The rows come from 4 hidden closed curves, with some noise, and rows from the same curve form a group. Each curve winds through 4 dimensions. The rows are also pushed far along 3 directions, which tell nothing about the answers.
Known rows, each followed by its group:
[ 15   5  -2  -5   7   3  13  -8  -8  -9 -16   2   7 -12  -4   2]  kib
[  9   6  20 -16  14  -4  21   4  10 -16 -26  18   6 -13  -1  -6]  Vub
[ -2   4 -15  -6  -7   1   1   2   4 -17  11   3  14 -11  -4 -13]  Zita
[ -3  13 -20  -3  13  -3  11  11 -16 -15 -23  15  21 -28   7  -6]  remu
[  2 -21 -13  11   1 -18   8  -4 -17  29 -13   1 -31  16  10  11]  kib
[  7  15   9 -28   4   0  -2  -8  21 -25 -14  -4  -3 -12 -17 -14]  remu
[  0 -11 -12   9  -3  -3  -6  -7 -24  30   0  -9 -24  21   3  21]  remu
[ -1 -16 -22   1 -13 -14  10   3 -24  24   0  14 -10  19   7  19]  remu
[ 12  16  12 -13   1  11   1 -12   7 -22  -4  -7  11 -11 -16 -10]  Zita
[ -1   1  23   2  -1   6 -11 -11   9   9  -2 -13 -27  23 -12  -5]  kib
[  4  -8 -22   8  -1 -10  12  -3 -27  13  -5  10   5   7   5   9]  Vub
[ -4   8 -16   5   2  10   9  13 -17  -7  -1  14  40 -18  14  10]  kib
[  0   3 -13  -4 -11   0   0  -2   6 -15  19   4  31  -2  -1  -1]  Vub
[  9   9  39  -7   3  13 -12  -9  27 -14  10 -16 -12  -7 -18 -17]  remu
[  5  -5  -9   1  12 -10  20   5 -20   6 -22  13 -20  -4   3  -6]  Zita
[ 10  13   4 -18   0  -2   6 -11   4 -24 -16   4  14  -8 -13 -10]  Zita
[ -5 -12 -15  14  -4 -11   0   0 -29  27 -15   6  -2  20  13  23]  Zita
[  1 -17  10   2   2 -20   7  -2  -4  24 -21   6 -39  23   4   4]  Zita
[ 12   7  -2  -8  19  -9  20  -8 -12  -8 -39  12   0  -9  -3  -3]  Vub
[ -2  -8  16   5  -8  12 -14   0  17   7  32 -15 -10   8  -5   0]  Zita
[-14   1  -4   8  -5   4 -19   0   8   4  10 -12  -2  10   4   0]  kib
[  1   8 -11 -10   5  -8  16   8  -6 -15 -16  20  11 -14   0 -14]  Vub
[ 12  10  26 -13   2   4  -2  -7  16 -20   2  -5  -6 -11 -17 -19]  remu
[ -9  -1  16   1  -8   7 -21   4  21   5  25 -14  -3   5  -2   1]  remu
[-19 -13 -23  20  -6  -9  -9   8 -14  27   4  -1 -12  22  17   8]  kib
[  6  23  14 -31  11  10   8   4  14 -32 -22   7  25 -28  -9  -1]  remu
[ 10  20   6 -25   6  12   4  -6   5 -24 -16  -1  16 -19 -13  -1]  remu
[ -5 -17 -33  14  -5 -17   8   4 -24  19  -1   8  -5   8  16  10]  kib
[ -5  -8 -13  12   2  -7  -5  -2  -7  15  -4  -4   2  12   9  14]  Vub
[ -4  13   3   0  -1  17  -1   7   3 -17   9   1  37 -16   4   5]  kib
[ -7   4  17  -7 -12  12 -10   4  24 -14  23   2  14   3  -6 -10]  kib
[ -4 -21 -37  22  -8 -21  12   2 -35  31   1  16   0  22  19  21]  Vub
[  7   5  -5   0   7  -4   5 -10  -6  -1 -18   0   2   1  -4   3]  Vub
[  1  -3  -1  -4  -7  -6 -10 -10   9   0   7 -13 -20  10 -11 -12]  Zita
[  7   9   9 -10   7   3  14   4   7 -18  -8  14  31 -16   1   1]  Vub
[ -4 -13 -32  19 -10  -3   3   4 -27  18  20   2  -3   8   7   6]  Zita

New rows. What belongs after each?
[ -7   0  -1  -2  -8   6  -9   6  18 -11  24  -4  10  -8   2  -6]  Zita
[-10   0 -22   3   1  -2   5  17  -9  -4   1  13  21 -16  14   2]  Zita
[ -5  10   8 -11  -9  10   3   9  17 -26  15  13  34 -11   0 -11]  kib
[  7  11  21 -13   2  13   0   2  25 -25   7  -3  25 -21  -4  -1]  kib
[ -7   1  21  -4  11  -6   3   3   7   2 -29   9 -25  11  -1 -12]  kib
[  4  12  -2 -10  -2  14   4   3   9 -26  16   0  19 -22  -8 -15]  Zita
[  4  -3  20  -5   7 -10   1  -3  10   0 -12  -1 -33   1  -8 -18]  remu
[  7   9  -2 -13   7  -5  15  -1   4 -19 -19  14  20 -13  -1  -7]  Vub
[  9  14  23 -19   4  14  -1  -4  31 -31   8  -9   1 -19 -18 -21]  Zita
[ -1  -8 -26   1  -1 -21  11   2 -24  13 -20  14 -14   7   5   4]  remu
[-10  12 -30   4  -6   8  -5   9  -3 -17  16   5  55 -18  12   7]  Vub
[  3  18  31 -21  11  14   0   7  26 -29 -11   2   4 -21 -13 -18]  Vub
[-11  -8 -18  23 -15   4  -9   0 -23  23  22   0   3  25   8  14]  kib
[  7  16  18 -22   4   8   5  -3  16 -26  -7   2   0 -16 -17 -21]  Vub
[ -4   0  -9  12  -9  11  -9   4 -11   3  26  -6  20  -6   3   8]  remu
[ -1  -5   2  14 -14  15 -20 -13   3  15  34 -23   8  19  -3  17]  Vub
[ -2 -17   6  11   4 -18  10   8 -12  28 -12  13 -31  13  11   4]  remu
[  5  -3 -12  -4   7 -17  23   3 -12  -2 -25  23  -2  -3   6  -3]  Vub
[  1  -1 -17   3 -15  -3  -4  -9 -12   1  10  -2  12  11  -4   4]  Zita
[ -3 -11 -20  12  -7 -13  -3  -8 -30  28 -15   1  -7  25   9  17]  Zita
[ -1 -17 -17   1 -15  -9   2   0 -17  26   9   4 -14  24   3  17]  remu
[ -3 -10  19  -2  -1  -3 -12  -3  22  10   7 -14 -37  14  -4  -9]  Zita
[ 11   8  -5 -11   4  -5  12  -4  -8 -12 -15   9   1 -12  -8 -13]  remu
[  2  -5  11   6  -5  11 -21 -12  16   9  18 -31 -10  10  -6  11]  kib
[  7   0  17 -15   2 -10   7  -3  12  -7 -18   7 -11   2  -7  -9]  Zita
[ -3 -13  -5   7 -11  -5  -8  -6   4  12  13 -11 -16  17   2   2]  kib
[-16  -1 -19  11  -7   1 -11   7  -2   3  10   0  12   7  12   2]  kib
[  0  -5   4  -8 -12  -3 -12  -8  13   0  14 -11 -17  11 -12  -8]  remu
[-10  -7 -19   9 -13  -3   2   2 -12   3  13  10   8  14   5  -2]  kib
[  7   9  25 -16   7  12   2  -2  25 -22   2  -4  -8 -15 -13 -16]  Zita
[  2   0  30  -6  -2   4 -12  -5  16   3   0  -9  -4   9  -6   7]  Zita
[  4  10  13   0  -6  20 -15 -12  17 -12  22 -19  23   0 -10   5]  Vub
[  2  -2   1  -5  -7   6 -12 -11  -3  11   5 -16 -13  14 -10  12]  remu
[  5   5 -21  -1  -6  10   3   3  -2 -20  18  -2  47 -25   8   9]  kib
[  3   8 -16   1 -17  13  -5  -7   1 -16  35  -5  44  -4  -4   4]  Vub
[  9  -2  11 -10  11 -16  15  -6   2   3 -33  10 -28   6  -4  -8]  Vub
[-13   0 -37  20  -7  -2  -3  12 -25   8  14   3  25  -9  17   9]  remu
[ -5   8  23  -4   2  14 -16   0  23  -4   8 -15  -2   1  -7  -1]  Vub
[  0  -4  -9   1   1 -14  10   3 -10   4  -9  11 -14   0   1 -10]  remu
[ -9  -1 -23   0  -2  -9   4   8 -14  -1  -3  14   0  -2   4  -7]  Vub
[  0   3  -2  -2 -14  11  -9  -3   6 -11  31  -4  14   1  -9  -7]  Vub
[ -7 -13 -21  19  -9  -3 -14  -8 -16  27  17 -19 -23  22   1   6]  Zita
[  2  -7 -10  -1  -2 -10  15   1 -14   5 -12  15  -9   8   4  -2]  kib
[ -1   8 -17   1   3   2  -2  -6  -5  -6  -4  -6  17  -2  -1   3]  Vub
[  2  -6 -21  14  -7   3  12   2 -29  10  13  11  30   3  11  20]  Vub
[ -3 -12 -16  10 -28   4 -23 -14  -5  20  42 -22 -10  27  -7   9]  remu
[  6  15  22 -21  12   8   6   5  13 -18 -19   5  10 -20  -7  -1]  remu
[  3  -2  -1   7   5  -5  -6 -16  -4  16 -13 -13 -20  16  -6   4]  Vub
[ -6  -9  14   7 -16  16 -22   0  20   8  47 -23  -6  12  -4   4]  Zita
[ -1  10  24  -9   7   7 -17  -7  34 -12  -6 -18  -7   1 -10  -8]  Vub
[ -8   1   3   9  -6   9 -23  -1  10   2  21 -19  -3   2  -1  -4]  remu
[ -3   5   1  -8   6  -3   8  11   9 -16 -14  14  12 -14   7  -8]  kib
[ -4   2   2  -8  -8   2  -9  -1  15  -7  14  -6  -8   4  -9 -14]  Vub
[  6  16   9 -19  -3  15  -9 -10  13 -19   4 -14  16  -9 -17   1]  remu
[  2   2   4  -1  -1   6 -12 -12  10  -3   8 -21 -19   4 -13 -10]  Zita
[ -6  -6  -8  -2  12 -16   6   4 -14  16 -33   8 -25   5   7   6]  remu
[  1 -12   3   4  -6  -6  -1  -5  -8  19   5  -3 -33  20  -6   0]  Vub
[ -2  -6  -3   9   2 -10   1  -2 -19  22 -19   5  -6  15   9  18]  Zita
